The rows of a group lie close to one hidden flat surface of 8 dimensions, which passes through zero. Surfaces can cross.
In the rows, 128 means zero.
Known rows, each followed by its group:
[104 156 104 136 102 137 161 129  69  84 151 135  94 148  91 170 161 136
 133 112 100 154]	K406
[110 130 119 117 108 130 126 134 105 138 132 110 123 137 118 134 169 123
 111 122 128 150]	K324
[183 154 127 204 150 144  88 128 149 125  87 117 118 172 125 155 118  80
 106 125  95  75]	K406
[ 88 102 141 104 155 188 101 117 125  95 101 158 160  73 128 109 100  95
 108 168 149 126]	K340
[134 109 138  94 181 113 117 114 146 109 130 126 143  92 134 111 107 118
 118 142 141 111]	K340
[ 95 109 162  68 149 101 129 116 116 102 125 109 155 109 140 136 144  99
 140 112 143 134]	K340
[145 156  90 138  75 105 129 145 143 167 154  64 105 137 105 160 203 138
  79 128 109 168]	K406
[145 144 163  93 202 135 147 137  89  44  92  98 111  95 140 132  60 135
 138 127 147 133]	K720
[ 87 142 100 131 155 145 140  96 129 139 104  94 149  38 119 141 104 110
  95 143 117 110]	K720
[ 80 101 150 154 121 159 130  81  81 162 117 151 162 185 111 102 147 100
 105  92 135 104]	K406
[196 170 132 165 126 110 175 146  90 132 141  79  79 203 126 132 113 183
 116 100 124 146]	K324
[ 82 117 113  62 120 148 110 144 124  94 138 138 137  61 122 132 149 120
 129 166 139 166]	K406
[109 130 106 107 149 145 101 139 118 146 124 131 126  97 133 103 128 138
 120 149 126 116]	K340
[128 158 102 149  81 161 110 160 130 176 100  86  99 108 129 137 142 123
  96 119 133 181]	K720
[170 127 160 161 167 122 131 119 123 109  90 115 114 148 138 130  62 120
 137  76 138 114]	K720
[ 93 147 104  72 114 103 107 171  86 171 148  99  94 145 138 129 202 146
 154 106 122 147]	K340
[ 83 125 141 113 102 136 128 139 125 122 111 167 138 122 140 149 131 107
 183 124 129 134]	K340
[173 133 119 165 161 123 107 138 167 186  87  94 116  95 163 103  55 137
 127 110 138 108]	K720
[ 99 151 136 160 127 159 205  76  74 107 126  93 158 129  93 152 120 134
  83 135 123 132]	K324
[ 71 139 141  86 106  97 145 156 105 140 122 151 125 127 149 162 153 125
 229  85 119 128]	K340
[128 120 149 142 138 121 143 116 154 120 105 139 149 104 139 135  86 118
 146 129 135 114]	K720
[ 43 141 106 105 124 161 141  97  96 107 127 123 152  60 103 163 159 102
 116 147 116 131]	K340
[153 155 128 118 157 102 160 140 110 109 131 101 106 117 139 135  92 163
 150 122 131 130]	K324
[122 136  80 143 150 104 140 100 121 190 149  86 135 116 119 106 138 158
  89 125 105  88]	K406
[105 119 117  82 153 108  99 134 139  96 124 123 124  78 126 146 140 104
 141 127 125 126]	K324
[120 130 144 107 114 160 102 136 102 105 110  96 129 151 115 139 179  90
  88 124 142 166]	K406
[149 143 111 143 150  90 150 136 155  74 139 165  99  91 123 172  76 145
 199 128  94 107]	K324
[107 132 113 109 116 150 110 135 113 153 120  85 128 109 122 119 165 118
  83 139 139 154]	K720
[115  99 128 156  85 104 155  97 153 216 154 128 158 158 139  99 148 144
 126  99 137 117]	K406
[ 72 119 123 146  70 137 151  88 157 121 127 156 169  86 100 179 167  84
 127 139 110 136]	K406
[165  97 222  98 136  72 148 106 132 101 118  71 152 192 138 138 154  93
 112  67 173 164]	K340
[ 79 147 100 141  74 168 166 145  98 145 142 178 127 113 124 113 124 166
 171 180 114 160]	K324
[102 113 106 164  74 118 131 104 164 150 154 188 143 132 113 150 152 116
 159 135  98 107]	K720
[119 123 146 114 152 104 151 105 150 118 117 103 153  91 137 154 111 113
 133 114 135 115]	K324
[147 123  97  95 162 101 104 148 125 139 181 152 103 142 133  88 139 179
 144 165 114  93]	K720
[167 140 131 156 110  84 139 128 151  89 139 133  94 157 112 187 133 122
 159  77 104 124]	K324

New rows. What belongs after each?
[128 106 127  89 146 113  78 161 161 126 120 171 118  93 157 114 111 121
 181 144 134 126]	K324
[121 119 121 116 118 124 102 132 145 137 126 134 130 122 133 126 148 115
 138 129 123 128]	K324
[126 134 116 128  81 119 118 134 113 120 148 107 105 164  98 163 206 115
 106  98 116 166]	K324
[ 42 105 151 102 118 177 152  99  78  41 119 189 152 105 103 155 129  91
 155 132 135 152]	K406
[121 147  91 129 106  48 157 115 181 132 154 111 120  75 114 209 157 130
 175  93  81 116]	K324
[123 133 121 109 132 133 114 141 111  83 130 143 109 119 115 151 135 119
 136 123 123 143]	K324
[179 171 129 126 174 120 131 158  93  59 119  94  75 142 121 155  96 145
 131 120 115 132]	K406
[ 95 122 127 176 121 165 115  84  92  99  89 129 122 137  93 160 148  62
  94  65 114 137]	K720
[146 133 121 219 106 186 140 114 172 128 101 205 143 110 126 129  45 131
 138 168 118  98]	K340
[143  89 171  99 142  71 111 145 180 176 123 152 150 140 179 105 108 127
 201 105 147 101]	K340
[ 85  84 173  64 179 101 125  85 145 124 109 100 189  75 145 117 136  84
 113 126 156 109]	K340
[ 96 103 174 127 170 135 163  84  74 126 114 137 163 153 134  89  86 130
 128  90 154  96]	K406
[135 129  98  99 168 135  90 141 114 101 142 127  99 109 113 122 135 133
 103 141 110 119]	K324
[157 114 141 155 144 147 124 139 152 146 113 184 139 137 156  81  60 148
 163 160 138  97]	K324
[166 119 128 188 137  73 192  55 201  85 145 150 163  89  98 175  78 119
 131 133  94  86]	K340
[ 53  94 152 120  94 179 120 108  74 107 125 193 150 163 115 109 161  93
 140 111 144 146]	K406
[150 139 146 147 172 126 152  82  98  73 117  65 134 155  95 158 129 109
  56  92 126 102]	K324
[ 81 111 151 147  91 187 144 106 103 144 109 152 175 139 124  97 130 109
 106 159 155 141]	K324
[ 90 112 198  87 157 124 154 111 113 102  91 104 177 113 149 140 109  91
 147  99 168 128]	K340
[143 124 116 154  91 172 107 126 120 115 129 131 117 160 100 121 160 114
  70 144 130 167]	K340
[142 136 108  96 153  96 145 140 139 131 171 132 133 112 138 110 121 177
 150 171 121 102]	K720
[110 127 119 123 140 131 146 123 130  86 135 170 126  94 125 137  91 131
 172 145 118 120]	K406
[102 159 110 175  91 177 160 115 105 111 123 143 128 120  94 168 126 119
 120 134 109 140]	K340
[143 137 154 141  93  93 164 141 139  83 125 139 107 147 133 188 122 127
 187  93 118 159]	K324
[104 128 156 100 133  79 183  87 114 105 136  75 155 114 111 173 161 106
 121  90 128 131]	K340
[143 126 130 144 156 174 118 136 104  93 122 171 119 144 130  97  79 142
 127 162 132 117]	K324
[119 130  91 159 110 140 111 125 153 129 134 174 120 116 114 144 134 115
 146 149  92 109]	K406
[122 113 159 116  98  98 135 133 163 153 118 127 149 123 151 144 141 116
 167 105 140 143]	K324
[173 142 160  90 159 110 139 166 105 109 133  92 107 164 147 108 117 164
 129 125 154 143]	K720
[101 123 124 163  96 130 155  98 147 140 128 154 160 113 118 144 124 117
 136 136 120 113]	K324
[ 97 123 121 123 144 140 140 110 138 225 121  95 177  87 152  66 113 149
  95 173 147 100]	K324
[160 144 121 109 143 134 102 180 125  87 127 148  85 128 139 132 108 145
 157 147 125 150]	K406
[140 158  91 116 160 105 146 133 121 122 149  96 101  91 118 139 120 161
 117 141 110 124]	K406
[125 111 138 123 139 150  90 132 108 125 109 130 122 148 132 108 133 103
 113 109 140 133]	K720
[140 124 132 116 157 119 110 122 179 131 104 120 153  67 146 132  99 107
 123 159 135 103]	K406
[183 118 151 160 105 110 149 111 141  97 143 116 116 184 104 143 135 119
  94 112 128 157]	K340
[142 127 133 108 172  97 118 126 139 104 124 100 122 108 135 143 116 122
 130 104 125 115]	K324
[ 86 128 144 116 120  79 174  94 136 129 131 113 159 109 122 178 157 111
 157  91 117 118]	K340
[112 120 146  76 130 121 139 126 107 124 158 105 154 152 124 116 177 135
 101 147 146 134]	K720
[134 140  95 208  84 125 134 105 161 151 130 169 129 148 105 164 148 103
 138 125  73  91]	K406
[141 123  94 154 134 165  49 158 138 185  80 120  98 100 151  89 105 105
 109 120 137 140]	K720
[137 127 120 123 130 142  83 150 108 182 110  75 111 147 133  95 160 124
  74 110 145 146]	K720
[ 83 127 123  78 163 121 155  93  79  65 165 114 144 123  94 144 169 129
 104 141 117 116]	K720
[135  74 105 135 117 115  94  99 198 121 155 185 148  97 116 117 134  99
 122 166 107 116]	K340
[111 113 145 121 144 153 109 118  97 144 116 123 136 154 133  89 133 118
 105 117 147 112]	K406
[ 92  96 142 124 118 155  87 111 155 157  99 145 178 115 137 108 146  76
 103 143 144 119]	K406
[137 129 119 161 114 157 103 137 144 201 112 128 138 143 148  87 116 138
 108 139 137 105]	K340
[165 100 137 111 152  41 129  97 172 168 156  83 153 132 141 123 155 125
 116 102 123 106]	K340
[141 126 144 115 146 146 122 134 117 124 114 108 126 132 135 108 117 128
 101 131 149 134]	K340
[120 128 148 164 134 139 174  86 125 147 119 115 169 129 125 120 102 127
 100 134 136 110]	K324
[ 97 115 141 106 106 133 144 118  85 148 147 118 132 160 122 101 158 148
 114  97 152 158]	K406
[106 140 137 114 123  91 182 113 137 145 126  92 151  83 139 156 126 133
 150 120 126 131]	K324
